The rows are grouped in 2 different ways at once. Each group adds its own fixed numbers to the row, and there is some noise. The rows also spread widely along 3 directions, which tell nothing about the answers.
Some rows, each with its group in each grouping after it:
[-1.14  0.19 -2.01 -0.26  0.97 -0.64  3.11  4.66 -2.72  0.29  0.54  3.21
  0.41  2.50  3.43 -0.02 -0.69 -0.87  1.86  1.30 -0.32] => (0) j_85
[-1.92  2.39 -4.54  2.95  2.69 -1.10 -2.92  2.15 -1.93  1.25 -3.43  0.10
 -2.06  1.73 -2.41 -0.43 -1.81  2.24 -3.95  1.46  1.24] => (3) j_768
[-1.82 -1.02  3.68  2.67  1.54  2.01  1.70 -2.60 -1.24  3.23 -0.93  0.46
  1.53  2.52  4.92 -0.19  0.37 -0.14  1.98  0.73  1.65] => (1) j_441
[-1.78 -0.71 -0.11  2.42 -0.22 -0.86  0.37  1.65 -2.95 -0.85  1.20  2.55
 -0.10  0.62  2.11 -0.83 -1.54  0.98 -0.91  1.37  0.90] => (2) j_768
[-0.27 -0.01 -1.39  1.02 -0.39  0.27  0.39  1.58 -1.15  1.59 -1.35  0.18
  0.58  1.38  2.35  0.40  0.18 -0.48  0.85  1.84  3.14] => (2) j_85
[-0.88 -0.47  0.78  2.72  0.09  3.71  0.87 -4.20  0.07  0.65 -0.18 -2.95
 -0.19  0.67  4.55  0.02  1.70  2.71 -0.83 -1.80 -0.98] => (0) j_808
[-0.50 -0.09 -0.62  2.30 -0.45  2.18 -1.04 -2.90 -0.64  0.77 -2.11 -1.84
 -1.28  1.33  1.72 -1.22  0.64  1.30 -3.66  0.47  1.33] => (3) j_808
[-2.70  0.81  4.44  5.82  0.36  3.86 -2.61 -6.16  4.33  3.14 -3.04 -3.25
 -1.34 -1.06  1.17  1.22  1.21  4.25 -2.44 -1.09 -0.44] => (1) j_441
[-1.97 -0.06 -0.85  2.97 -0.59  1.84 -0.50 -0.06 -0.01 -2.15  0.64 -0.31
 -1.12 -0.34 -0.29 -0.69  0.68  2.52 -5.12 -0.15 -2.34] => (0) j_808
[-1.27  0.12 -1.33  1.05 -1.05 -0.29  0.82  4.35  0.01 -1.82 -1.24  3.43
 -3.03 -0.51 -1.02 -1.04 -1.51 -0.06 -5.26  2.61 -0.32] => (3) j_85
[ 0.07  1.81 -5.84 -0.39  2.23 -0.91 -0.39  1.96 -1.73  4.34 -4.63 -0.10
 -0.09  4.39  1.60 -0.02 -0.86 -0.45  1.26  2.31  4.06] => (3) j_85
[-1.91 -0.87  2.30  1.22 -0.11  0.27  1.79 -0.31 -2.81  0.94 -0.16  2.49
 -0.48  1.24  3.16 -1.04 -0.69 -0.59 -1.77  2.28 -0.33] => (3) j_441
[-2.55 -0.31  2.72  4.48 -1.04  2.02 -0.63 -2.97  1.43 -1.41 -0.02 -0.65
 -1.77 -2.62  0.99  0.41 -0.65  3.64 -2.09 -0.41 -0.39] => (2) j_768
[-0.15 -2.56  2.37  0.95 -0.52  4.18  1.52 -5.33 -1.13  0.30 -1.49 -1.11
 -0.52  1.00  5.97 -0.96  0.33  0.92 -0.71 -0.65  1.14] => (3) j_808
[-2.49  0.75 -3.00  2.12  1.95 -2.47  0.31  5.03 -4.36 -1.92  0.71  3.34
 -1.06  1.19 -0.25 -1.21 -1.74  1.94 -2.15  1.18 -0.64] => (0) j_768

New rows, each followed by its group in each grouping:
[-2.67 -0.51  1.23  1.38  1.19  0.10  2.10  1.13 -3.88  1.79  1.26  1.52
  1.17  1.62  3.61  0.08 -0.15  0.22 -0.62  1.87 -0.68] => (0) j_441
[-2.22 -0.52  1.99  3.90  0.16  2.27 -0.99 -5.12  1.71  0.53 -1.62 -3.20
 -1.16 -1.64  3.18  1.11 -0.12  3.58 -1.04 -1.23  0.28] => (2) j_768
[-2.82  1.50  0.54  3.18  1.55  0.95 -1.45 -1.50  0.37  2.89 -0.69 -2.19
 -0.26  0.39  2.50  0.98  0.77  2.84 -2.26  0.23 -0.83] => (0) j_441
[-1.12 -1.12  0.77  1.86 -2.41  1.39  1.28  0.40  0.82 -0.93 -1.00  0.42
 -1.07 -1.15  0.64  0.85 -0.29  0.66 -1.99  0.69  0.35] => (2) j_85
[-1.62 -0.24  1.36  4.85 -3.34  3.40 -2.02 -3.81  1.80 -1.65  0.00 -2.83
 -1.48 -1.73 -0.16  0.28  1.74  2.47 -5.11 -0.12 -0.41] => (2) j_808
[-1.98 -1.52  1.09  2.07  1.08  0.10  0.99 -0.32 -1.71 -1.06 -1.20  2.36
 -2.44  0.15  1.75 -1.20 -1.96  1.42 -2.09  0.40 -0.56] => (3) j_768
[-2.11 -1.66  1.85  1.49 -1.10  2.32  3.45 -0.23  1.92 -1.31  0.50  1.57
 -2.34 -1.33  3.84  0.31 -0.67  1.29 -0.86 -0.37 -2.29] => (0) j_85
[-2.77  0.06 -1.13  2.48  1.54 -1.06  1.82  3.45 -3.43 -1.56  0.95  3.06
 -1.29  0.17  1.18 -0.41 -1.51  2.46 -1.60  0.33 -1.22] => (0) j_768
[-1.43 -1.08  0.59  1.90 -0.62  2.18  0.99 -1.67 -1.20 -0.55  1.03 -0.16
  0.00  1.01  3.33 -0.20  1.19  1.59 -1.69 -0.64 -1.12] => (0) j_808
[-0.46  2.63 -3.93  2.09  1.34 -0.51 -2.52  4.01  0.63  0.96 -3.08  1.14
 -0.60  1.90 -3.08  0.32  0.09  0.68 -2.41  1.77  2.01] => (1) j_85
[-3.33 -0.70  4.65  3.78  0.24  2.84  1.43 -4.44  1.70  1.04  0.35 -1.87
 -1.07 -1.93  4.98  0.92  0.72  3.46 -1.82 -0.94 -2.85] => (0) j_441
[-1.91 -1.11  1.00  1.02 -0.76  1.38  2.69  1.75  1.15 -1.68  0.17  1.80
 -1.82 -1.01  2.95  0.67 -0.31  1.47 -0.96  0.36 -2.16] => (0) j_85
[-0.69  0.65 -3.09  1.47 -0.95 -1.64 -0.58  4.50 -4.47 -2.04 -0.36  3.47
 -1.21  2.57 -2.28 -2.26 -0.39 -0.81 -5.19  2.84 -0.30] => (3) j_808
[-0.94  0.08 -0.93  0.69  0.90  2.04  1.17 -0.80  0.99  1.65 -0.96 -1.38
 -0.88  0.39  3.51  1.05  0.63  1.56  0.91 -0.49 -0.16] => (0) j_85
[-2.92  0.60  1.66  3.73  0.94  1.60 -0.31 -2.82  0.40  2.25 -0.93 -1.86
 -0.19  0.31  3.43  1.26  1.05  3.04 -1.29 -0.23 -1.35] => (0) j_441
[-2.55 -2.96  5.89  1.89 -0.81  1.69  3.10 -0.88 -1.92 -1.09  0.65  2.86
 -1.35 -0.36  4.31 -1.61 -0.62  0.21 -2.86  2.03 -1.04] => (3) j_441
[-2.59 -1.99  4.42  3.45 -1.59  2.15  1.47 -2.76 -1.47  0.77  1.40 -0.32
  0.53 -0.17  4.69 -0.13  0.19  0.40 -0.57  1.72  0.61] => (2) j_441
[-2.82 -0.55  0.48  3.23  1.40  0.21  1.31  0.68 -0.87 -1.24 -0.07  1.66
 -1.85 -0.71  1.71 -0.17 -1.45  3.02 -2.70 -0.50 -2.51] => (0) j_768
[-1.16 -0.45 -0.14  0.69  0.79  2.49  2.43 -0.89  0.84  1.66 -1.14 -0.52
 -0.50  0.21  4.92  1.42  0.24  1.34  1.29 -0.55 -0.10] => (0) j_85
[-1.93 -0.35  2.24  3.89  1.66  1.86 -0.35 -1.90  0.74 -0.24 -1.89  0.78
 -1.46 -0.46  1.10 -0.01 -0.94  3.44 -0.20 -0.93 -0.14] => (1) j_768
